There are 3 ways to turn a row about zero (a turn may also mirror it). The second row of each pair is the first, turned, with some noise. The first 27 pairs use one turn. New pairs use 2 turns, one after the other, and a turn may come again.
In the rows, zero is written as 128.
Some pairs, each with its turns in order after it:
[175 156 111 117 129 141 121 148]
[ 89 111 143  98 135 134 111 146] | K_629

[130 120 126 130 106 208 146  66]
[196 109 142 130 127 189 104 101] | K_581

[ 48 138  91 198 129 118  97  89]
[183 106  88  83 159  88 116 201] | K_993

[114 186 147 121  97 129 136  95]
[117 131 108  93 120 190 113 144] | K_581

[128 135 133 118 128 101 126 133]
[139 126 108 147 122 127 121 115] | K_993

[178 105 146  48  63  96 128 130]
[ 69 174  85 125  98 191  91 123] | K_629

[137 128 125 123 133 151 123  63]
[136  89  98 148 115 150 160 152] | K_629

[139 128 122 190 161  76 145 144]
[ 66 124 146 177 141 125 163 145] | K_581

[119  48 137  98 133 105 135  66]
[157  29 141 122 120 105 146 129] | K_581

[140 151 158 173 106 134 132 155]
[145  90 142 112 124  99 150  88] | K_993

[ 89 116 136 124 157  99 124 124]
[169 152 140 151 144 133 137 127] | K_629

[117 190 122 133 161  82 115 130]
[ 74 146 139  95 161 137 134 159] | K_581

[116 117 123 123  76 183 149 137]
[116 126  94  90  95 104 148  94] | K_629

[131 162 142 116 137 165 150 119]
[132 105 148  96  91 128 144 147] | K_629

[127 126  97 149 109  86 132 119]
[128  91 107 135 146 132 108 147] | K_993

[153 124 136  77  99 114  98 128]
[120 150 140 178 130 120  92 105] | K_993

[136 148 134  85 208 145 140 145]
[110 149 199  93 116  98  86 126] | K_581

[136 100 171 143 110 150 124 129]
[101 142 136 114 119  85 138 104] | K_993

[132 148 149 149  99 116 158 116]
[116 123 139 151  82 112 124 116] | K_629

[109 111 126 124 106 123  91 116]
[129 123 100 141 146 144 135  95] | K_629

[113 130 104 141 116 123 122 110]
[134 121 128 123 148 127 114 154] | K_993

[187 122 126 122 176 208 127 145]
[147 151 182 155 131 111  65  65] | K_581

[101 121 139 133 194 128 161 129]
[178 146 146 124 124 112 136 171] | K_629

[108 117 137 155 112 115  72 106]
[145 111  92 143 172 126 129 164] | K_581

[128  48 121  93 127 103 119 156]
[ 67 138 106 156  70 122 101 151] | K_993

[134 138 186 100 161  68 107  98]
[139 171  54 149 129 135 111  79] | K_993

[149  98 137 208 121 147 126 119]
[137 111 122 213 149 152 131 126] | K_581

New pairs, each followed by its turns in order:
[114  67 110 113 126 166 138 134]
[123 160 101 115  78 124 138 174] | K_993 K_581

[120 136 150 120 139 157 136 116]
[126 136 157 126 103 132 138 142] | K_993 K_629

[133 156 110  67 130 160 208 129]
[159  93  82  76 100 168  87 113] | K_581 K_581

[208  59 117 116 112 125 161 113]
[180  78 142 146  91 113  85 187] | K_629 K_993

[130 184 123 107 120  68 130 135]
[145 117 150 184 176 139 129  90] | K_993 K_581

[139 105 208  95 129 132 137 174]
[ 89 135 101 159 163 143 131  53] | K_581 K_629

[115 149 127 111 125 167  79 163]
[ 82 118  75 136 120 144  96 114] | K_993 K_581

[ 82 137 125  97 129 111 128 163]
[148 153 138 131 157 148 156  93] | K_629 K_993

[134 119 113  51 133 127 106 127]
[153 151 190 123 117 150 154 154] | K_629 K_993

[113  61  48 111 103 115 130 140]
[180 100 114 132 135 209 135 172] | K_629 K_993

[149  88 138 181 154 169 140 146]
[111 170 113 204 129 121 147 153] | K_993 K_993

[122 158 126 131 162 122 137 135]
[139 137 142 124 109 137  89 126] | K_629 K_629

[146 183 144 119 140  79 176 185]
[165 154 103  77 100 163 161 187] | K_581 K_581

[105 147 114 125 132 134 158 120]
[116 116 139 116 102 146 154 120] | K_993 K_993

[208 153 119 134  85 121 149 118]
[138 168 138  92 184 130 119 189] | K_581 K_993

[120 102 127 105 100 120  74 128]
[ 96 141  88 134 165 119 132 154] | K_993 K_581

[139 130 123 161 132 150 150 208]
[ 93  89 104  71 141  97 117 163] | K_629 K_581

[138 120 126 128  65  60 125 124]
[151 151 139 139 162 184 143 184] | K_629 K_581

[129  91 174 137 122 115 122 129]
[ 95  85 118 140 155 134 123 121] | K_629 K_629

[132 118 152 134  99 141 106 124]
[125 116  97 140 139 133 144 132] | K_629 K_629

[142  92  89 140 143  98 134 151]
[ 87 151 150 123 149 110 139 157] | K_629 K_581

[151 156 137 164 114 142 138 164]
[130  85  94 112 125 113 128 166] | K_629 K_581

[135 130  93 124 128 205  84 157]
[ 93  70 174 150 144 160 112 167] | K_581 K_629

[127 118 129 157 136 124 114 208]
[ 78 158 108 138 141 166 164 163] | K_581 K_581

[135 137 118 123 132 150 121 114]
[108 130 131 140 121 130 132 147] | K_629 K_993

[118 146  49 115 117  68 187 150]
[118 139 112 175 171 169 212 155] | K_581 K_993

[114 139 199 116 113 141 142 154]
[131 151 161 152 173  87 100  97] | K_629 K_993

[162 125  97 122 112  67 115 124]
[151 167 119 152 141 113 173 163] | K_581 K_629

[122 138 114 121 120 147 129 140]
[120 126 123 138 112 130 112 123] | K_993 K_581

[122 208 116 137 140  82 141 129]
[135 112 160 171 151 122 112  52] | K_993 K_581

[143  84 159 151 152 120 149 130]
[146 129 111 161 135  91 108  91] | K_581 K_629

[145  97 125 141 130 154  98 114]
[107 127 126 113 117 148  90 156] | K_629 K_993

[152 119 111 107 138 185 158 131]
[112 124 145 194  95 142 120 151] | K_629 K_993

[116 131 126 142 110 128 120 127]
[135 127 123 152 125 124 134 138] | K_629 K_629

[ 87 130  48 126 121 158 119 124]
[104 117 167 118  86 134 106 194] | K_581 K_629

[138 125 126 128  85 112  56 169]
[120 105  92 137 142  82  68  96] | K_993 K_993

[138 139 141 125 130 118 141  75]
[155 148 122  98 128 167 128 141] | K_993 K_993

[108 153  99 100 158 180  94 131]
[163 156 124 141 121 163 107  62] | K_581 K_993

[142  65 127 151 112 107 134 120]
[ 79  88 105 100 136 124 131 145] | K_581 K_993

